The rows come from 5 hidden closed curves, with some noise, and rows from the same curve form a group. Each curve winds through 8 dimensions. The rows are also pushed far along 5 directions, which tell nothing about the answers.
In the rows, 128 means zero.
Known rows, each followed by its group:
[118 151 137 149 161 140 170 132 122 157 135 143 106 128 141  89 100 134
 146 209  78] => z307
[139 153  26 112 163 140 129  40 135 106 166 222  82 166  80 159  73 125
  69 108 229] => z189
[126 142 111 153 107 118 139 109 116 102 152 143 158 142 119 127  76  93
 117 142 121] => z101
[134 144 139 136 136 135 124 142 129  83 122 152 128 123 135 132 126 108
  92  96 135] => z307
[137 141  86  98 128 113  94 137 139 102  99 130 101 113 127 180 183 125
  78  64 186] => z567
[137 160 129 207 151 164 171 213  79 107  80 162 108 131 145 133 153 110
  82 131  91] => z187
[130 129 130 119 102 107 145  91 148 120 124 150 174 106 141 117 106 153
 150 113 153] => z101
[128 119 134 132 135 123 159 126 112 118 121 140 119 115 125 121 145 133
 154  90 125] => z189
[110 149 128  80 149 145 113 116 141 168 128 139  59 171 124 172 158 118
  73  55 168] => z101
[ 81 204 165 114 150 125 190 157 119 157 107 179  67  97 182 113 140 124
 142 151 106] => z187
[107 169  85  98 169 165 227  88 113 184 140 219   8 136 128 117 140 153
 147 152 160] => z187
[152 125 117 115  82 116  67 150 126 130  92 100 115 114 134 204 210 166
  91  74 157] => z187
[131 122 111 109 148 120 159  95 137 113 133 169 105 125 116 109  92 118
 127 125 153] => z307
[140 142 118 113  88 110  83 145 144 148  92  91 146 114 151 184 196 164
 103 100 153] => z189
[ 90 153 182  86 127  96 110  99 168 158 118 128 149 115 168 121 122 158
 152 101 142] => z307
[108  90 124 153 165 167 166 142  78 141 145 140  74 173  69 117  88  87
 142 136 105] => z187
[ 88 171 127  80 153  95 151  70 151 173 138 165  88 135 155 120 119 148
 147 111 157] => z307
[147 126 106 115 128 112 102 119 138 100 135 143 123 118 115 141 101 105
  91 140 148] => z187
[145 117  76 145 128 133 120 133  98 118 153 112 111 136 101 132 147 117
 141 157 115] => z187
[143 127 132  81 117  91 131 121 158 117 114 123 129  89 152 123 149 129
 123 103 143] => z101
[131 107  98 136 123 156 114 110 113 110 153 145 111 134  81 132  82 127
 134 174 138] => z101
[127 133 108 104 121 125 118 110 129 100 143 151  96 125 111 145 123 110
 113 105 157] => z101
[198 121  93 122 108 119  85 133 153  87 109 112 160 107 132 164 171 153
  69  85 170] => z189
[154 167  91 177 124 145 144 165  93  37 114 185 116 110 119 143  90  85
  65 133 136] => z101
[115 134 108 100 129 119 118 138 139 149 118 113 105 127 131 150 149 113
 111 137 143] => z189
[137 114  61 115 136 139  76  78 152 118 135 139 142 162  74 172  89 129
  75 125 208] => z567
[155 120 121 133 127 153 122  85 144 112 157 155 146 132 103 125 102 150
 122 136 147] => z189
[114 122 141 163 133 141 152 177 111 117  86 124 145 122 121 129 129 115
 123 125 112] => z567
[151 117  92 131 136 129 153 120 109 102 154 141 107 137 106 122 136 103
 129 114 133] => z187
[164 141  75 135 129  87 128 129 146  71 102 145 176  87 143 109  78 119
  94 150 165] => z567
[125 140 163 159 109 129 111 169 136 124  81 116 175 107 157 132 140 149
 112 129 110] => z101
[135 128  92  96 137 108 100 129 132 110 124 113 106 117 117 146 145 109
 108 104 160] => z567
[142 124 161 135 112 141  92 124 161 115 136 109 191 120 138 119 116 145
 115 146 122] => z307
[146  93  66 184 106 138 112 118 107  76 135 145 172 178  70 160  68  73
  70 122 158] => z189
[120 159 134 141 111 125  96 158 130 116 114 121 139 103 154 141 148 134
 113 156 108] => z101
[159 117 148 155  80 147  59 169 120 102 108  82 170 123 124 180 175 151
 104 100 120] => z187
[149 123  90  85 134 114 153  74 156 145 147 134 130 127 123 110 104 144
 136 135 166] => z307
[149 133 155 143 130 165  82 178 129 100 119 100 135 129 131 144 160 123
  78 122 108] => z307
[116 129 124 126 162 152 132 157 113 153 108 123  90 140 131 132 182 145
 124  91 136] => z101
[128 129 147 147 115 145 104 132 131 140 138 109 148 144 121 135 121 141
 126 156 101] => z307
[126 141  80 131 130  85 162  93 134 103 143 173 148 100 140  99 101 115
 148 159 146] => z187
[128 136 150 157 103 126  92 157 140 120  82 118 185 112 153 143 139 155
 104 112 130] => z101
[ 85 142 131 103 151 151 110 120 128 197 126 120  80 173 128 160 185 145
 125  75 154] => z567
[110  95 122 163 129 139 127 163  96 129 100 110 128 146 100 146 145 115
 132 108 114] => z567
[142 110 118 103 128 113  72 122 135 129 147  87 126 138 106 152 125 110
 112 115 142] => z187
[117 135 117 132 115  90 127 132 125 131 125 122 142 111 153 126 184 126
 152 107 121] => z187
[121 104 154  84  96 106 102  87 183 120 123  98 203 103 115 136 104 141
 150 118 163] => z567
[122 123 128 176 143 166 137 148  91  98 164 147 118 157  95 118  86  76
 117 164  89] => z187
[142  96 154  82 121 117 128 115 185 145 124 105 171  99 145  93 122 141
 146 149 135] => z189
[110 166 124 135 144 107 135 140 114 123 127 136  99 130 144 130 128 105
 119 126 113] => z307
[147 139 109 155 130 127 147 140 135 102  91 168 150 106 142 131 138 141
  97 119 149] => z189
[127 185 173 119 114 143 128 145 158 145  96 141 143 105 189 135 169 175
 108 121 130] => z307
[122 155  96 155 128 136 120 128 111 134 135 143 125 162 136 152 156 121
  97  94 142] => z567
[124 181 166 128 100  98 154 156 149 136  80 135 160  86 203 127 182 160
 123  90 122] => z101
[166 164  82 151 125 110 151 145 146  58  87 177 164  85 154 131 130 119
  66 118 164] => z567
[151 106 114 136 127 145 154 115 120 120 151 132 124 119 107 102 109 132
 152 171 111] => z101
[121 178 125 128 135 148 166 122 125 151 109 205  79 130 177 123 149 170
 105 105 159] => z567
[131 110 140  91 119 167 101 129 135 127 117 124  93 142  98 175 140 133
  95  64 176] => z307
[127 101 171 123 101 127  94 158 146 101 105  75 189 105 109 145 129 115
 134 119 116] => z567
[137 137 113 117 106 118 144 150 152 122  69 152 137 101 152 153 149 142
  86 112 167] => z189
[133 101 106  98 146 147 109  62 168 143 173 139 143 153 100 108  94 139
 124 152 162] => z307
[123 129 133  90 122  68 118  86 158 127 136 116 149 102 153 107 115 139
 155 127 135] => z307
[116 105 108 117 142 138 202  88 139 119 149 193 113 128 102  87  57  95
 143 176 144] => z189
[ 93 114 167  77 136 122 130 125 111 187 127  93  44 145 122 153 188 143
 168  76 112] => z307
[137 113 133 201 104 129 129 169 105 103 102 113 192 125 128 121 112 117
 120 150  84] => z101
[147 106 134 132 133 151 118 170 114 121 108 101 115 133  99 145 126 112
 101 121 122] => z189
[132 139  93 114 121 108 118 104 126 109 147 132 125 123 116 144 120 115
 123 121 151] => z189
[156 102  97 140 150 134 170 117 111 148 140 143  98 160 103 121 123 109
 109 128 120] => z187
[ 95 123 120 106 115  94 129  93 138 136 141 141 136 110 138 106 105 131
 172 149 140] => z567
[ 93 113 178 126 163 134 190 176 117 147 112 108 109 101 136  70 137 101
 191 172  63] => z567
[102 146 128  96 134 111 135 101 138 144 137 159  95 120 129 130 103 117
 134 138 148] => z187
[107 121 128 155  93 118  74 145 109 120 124  91 161 139 107 157 114 114
 128 135 113] => z101
[130 112 142 131 112 139 147 120 132 100 143 126 156 116 101 120  90 106
 146 162 111] => z567
[140 102 153 119 114 121 115 119 134 125 154  93 166 135 127 105 113 123
 153 113 115] => z567
[154 119  97 173 169 142 144 103 122  89 149 164 166 136  99  85  65 123
 120 150 136] => z189
[142 183  70 148 132 133 233 109 136  83 115 239 130  82 144  84  47 119
 109 210 155] => z307
[121 127 139 117 122 139 158 147 131 106 111 159 104 113 128 128 125 102
 114 130 134] => z189
[150 138 152 133 100 104  78 181 122  92 129  56 175  95 148 136 155 110
 130 129  93] => z187
[139  93 133  79 101  92  83 121 150 118 108  89 143  98 120 144 136 138
 130  87 160] => z101
[158 114 126 139  88 119  95 186 122 110  77  83 146 104 132 173 180 132
  96 112 123] => z189

New rows. What belongs after each?
[143 141 139 128  95  89  86 133 147 110 127 114 175 101 162 141 171 125
 113 112 121] => z187
[105 148  99 127 162 161 194  83 147 141 147 199 108 133 109 105  83 121
 131 201 139] => z567
[133  92 117  91 109  72  99  75 169 122 161  92 186 127 115 103  63  95
 138 140 136] => z101
[116 147 167 179 118 126 139 172 108 127 128 114 171 125 176  90 149 121
 150 142  66] => z567
[146 136 137 147  97 130  95 196 110 130  91  75 128 110 143 173 208 139
 104 117  96] => z189
[175  85  85 133  74  87  57  86 166  94 118 106 224 123 106 156  87 140
  79 119 174] => z101
[149 157  65 149 127 133 104  87 149 114 108 187 154 138 125 163 112 166
  64 119 205] => z189
[128 117  90 100 141 108 127 111 138 114 137 126 114 116 113 122 132 106
 131 130 153] => z567
[161 140 104 125 144 115 176 132 130 115 116 159 115 107 143 109 133 121
 109 116 141] => z187
[145 105  95 144 133 141 122 154 123 116 130 112 129 139 103 129 121  91
  96 169 115] => z189
[122 169 157 123 117 163 127 164 112 140 114 130  90 125 147 160 179 150
 120 103 123] => z187
[145 120 136  95 126 151 128  86 146 133 150 147 109 128 109 136 133 158
 134 108 154] => z189
[131 143 132 177 118 140 139 175 107 131  87 133 138 136 144 146 157 128
  91 118 101] => z101
[132 146 112 110 131 101 138 105 148 117 138 162 122 101 144 116 123 120
 123 144 143] => z187
[150 124 128 149 128 131 104 153 128 108 126 105 151 147 127 137 127  96
  76 107 115] => z101
[126 109 152  93 113 160 106 119 154 153 112 127 118 148 115 169 141 147
 101  85 172] => z189
[126 129 113 139 127 110 139 126 122  90 144 139 148 114 127 104 113  97
 137 129 120] => z101
[133 122 162 124 155 173 162 191 124 141 105 121  78 122 135 117 165 111
 112 139  97] => z189
[112 119 120 105 110 128 155 119 124 129 136 130 112 103 112 119 123 119
 164 160 122] => z307
[135 150 156 106  96  98 103 165 141 126  80  90 146  95 166 160 160 140
 100  78 136] => z101
[132 101 157 149 120 119 135 161  97 105 116  97 144 110 118 121 162 117
 163  98  89] => z189
[114 132 132 145 109 130 138 115 151 140 106 131 187 123 132 140 139 150
 134 138 134] => z567
[120 195 118 203 131 136 181 182  89 100 106 172 129 126 158 124 113  91
  81 161  82] => z101
[ 90 158 149 134 123 107 155 134 120 154 134 132 128 107 157 105 130 127
 175 171  91] => z187
[123 175  75 140 140 101 191  94 146 128  89 218 148 112 168 110  93 155
 106 129 191] => z567
[143 138 125 163 152 134 160 191  88  97 131 117 105 115 132  90 111  79
 127 176  66] => z567
[120 189 109 140 150 155 161 203 104 132  84 157  49 126 153 163 167  98
  60 135 125] => z189
[ 99 150  83  59 165 101 151  30 163 170 152 193  65 151 125 130 104 146
 126  93 212] => z307
[103 127 111 127 109  97 128  77 140 153 159 126 165 147 126 120 104 118
 149 141 127] => z101
[113 144 115 157 167 141 163 169  96 108 114 150 105 110 126  92  98 105
 134 171 108] => z101
[106 145 134 123 112 118  97 147 112 126 119 126 100 124 123 167 134 114
 114 109 137] => z187
[145  96  84 148 139 128 161  83 125  98 143 176 143 136  92 111  93 123
 132 119 158] => z189
[ 99 145 131 126 140 158 114 145 131 126 120 127 112 134 108 160 138 112
 108 138 135] => z567
[169 116 137 164 113 123 114 178 117  83 118  87 170 130 125 132 110  80
  77 120  86] => z101
[142  95  57 145 150 135 124  62 112  88 194 162 128 160  54 116  53  92
 126 162 148] => z189
[100 106 137 104 140 129 101 154 104 141 140  89  74 148  98 147 140  78
 131 110 108] => z101
[133 112  77 159  99 104  93  90 132 127 141 124 181 158 107 150 105 116
 100 135 140] => z101
[138 121 143 117 133 113 164 150 135 106 107 132 127  83 141  91 101 116
 139 150 110] => z101
[111  90 168 119 111 112  65 129 152 138 147  62 192 134 126 115 131 114
 148 131  99] => z101
[ 94 103 152 103  94  99  96  90 133 151 171  78 161 141 118 124 124 113
 180 121 107] => z101
[156 197 128 109 119  92 118 131 185  98  90 157 179  93 200 134 120 133
  46  93 173] => z101
[107 144 151 145 122 138 140 130 117 147 143 146 123 144 156 110 152 133
 147 110 111] => z567
[155 147  96 155 121 146 133 141 123  99 112 157 130 106 126 132 112 147
 101 165 139] => z101
[168 119 110 184 121 144 120 125 111  81 140 136 181 150 104 135 110 117
  95 109 128] => z189
[109 119 121 135 108 135 110 110 124 140 110 140 140 147 114 160 130 154
 126  82 166] => z101
[117 108  91 126 136 145 137  92 137 132 107 158 134 162  78 160  93 129
  99  95 195] => z567
[129  77 144  98 152 135 111  94 126 159 166  87 120 144  90 109 137 147
 181 106 121] => z189
[129 128  96 110 139 144 127 118 125 170 127 126  78 141 121 150 175 157
 125 116 147] => z101
[136 148 146 157 109 112 124 216  90 121  83  92 111  95 177 131 210 133
 130 109  77] => z567
[144  71 104 144 124 124 113 117 112 108 166  93 145 172  69 126  63  58
 104 137 102] => z101
[164 196  84 149 107 114 124 139 146  59  99 187 149  88 163 146 100 125
  44 145 163] => z101
[114  87 126 100 126 107 107 115 146 126 113  99 156 119 105 129 119 125
 146 111 152] => z567
[186 128  53 135 130 109  46  69 153  70 132 145 195 135  96 165  90 160
  60  69 228] => z189
[118 104  78 140  96 113  99 104 126 122 136 109 173 142  98 144 115 118
 133 129 151] => z307
[106  71 119 143 112 158  78 129 112 168 138  85 121 173  74 168 148 122
 137 139 116] => z189
[155 147 120  99 110 102 121 149 143  96  94 133 117  91 154 149 161 122
  82  80 152] => z101
[ 98 115 134 131 144 136 118 125 106 154 132 115 110 132  97 128 111 137
 162 155 116] => z189
[144 112 165 197 121 133 137 196 105  88 105 105 192 101 133  91  92 103
 136 179  61] => z187
[138 134 123 151 133 117 105 149 135 116 117 110 168 135 149 124 162 118
  99  97 124] => z101
[127 109 136 134 142 153 146 136 122 127 117 151 116 130 106 121  86 129
 125 146 139] => z187
[107 134 152 123 121 133 144 128 154 151  93 126 163 119 138 140 145 155
 134 111 144] => z567
[140 103 112 125 131 132  89 117 146 100 144 121 168 113 116 106 108 138
 144 165 147] => z187
[ 94 144 173  65 128 134 169 105 153 173 140 133  91 110 144 118 162 146
 181 126 122] => z567
[125 127  80 121 148 168 173  76 128 173 135 205  68 160 104 126  92 166
 115 153 178] => z567
[119 135 169 132 102 117 100 148 126 112 150 101 154 123 153 122 158 111
 146 104 100] => z567
[141 154 127 102 139 135 117 123 160 139 106 143 140 120 158 132 147 171
 100  87 179] => z101
[ 89  82  95  35 145 109 118  20 159 200 186 124  74 185  74 136  88 109
 148  94 187] => z101
[110 185 101 166 128 123 171 121 117 109 120 190 142 125 145 117  58 112
 101 168 136] => z101
[125 112 169  88  95  79 143  80 167 137 176  87 196  95 159  68 121 126
 207 153  89] => z101
[128 125  78  99 137 127 136  51 160 122 133 198 125 144  92 130  15 133
  89 141 216] => z101
[ 89 119  90 130 145 132 184  51 145 170 131 187 144 161 106 115  87 143
 151 132 178] => z567
[120 131  64 111 153 135 164  94 112 165 126 166  57 175  92 156  99 117
  87  99 176] => z101
[137 115 100 141 117 112 117  96 131 121 158 146 142 142 116 132 126 107
 118 131 132] => z187
[128 150 104 113 129 133  98  90 148 143 142 166 110 156 128 172 148 137
  76  87 181] => z187
[146 148 147 128  92  93  96 151 155  93 118 105 186  74 170 114 144 122
 123 162  97] => z101
[117 137 130 102 152 141 115 141 136 168  99 118  97 135 149 146 204 165
 115  60 162] => z101
[ 96 116 113 152 167 147 174 104 101 149 154 160 106 140  87  82  46 116
 173 216 103] => z189
[157 136 128 122 139 134 152 155 131 118  87 157  98  97 142 133 137 139
  92 123 139] => z187
[151 130 160 140 138 148 141 173 130  85 116 138 135  98 147  94 115 116
 114 147 105] => z567
[116 146 139 142 114 127 138 130 131 139  97 148 152 122 151 134 139 157
 124 103 142] => z101
[144  88  71 127 156 173 105 114 119 125 136 137  81 171  58 159 111 118
  81 128 167] => z567
[170 174  43 198 149 144 155 175  90  88  94 173 108 135 131 147 125 107
  35 142 134] => z101
[131 144  92  96 125  52 120  78 186 142 140 114 198  93 174  82 121 143
 152 157 151] => z101
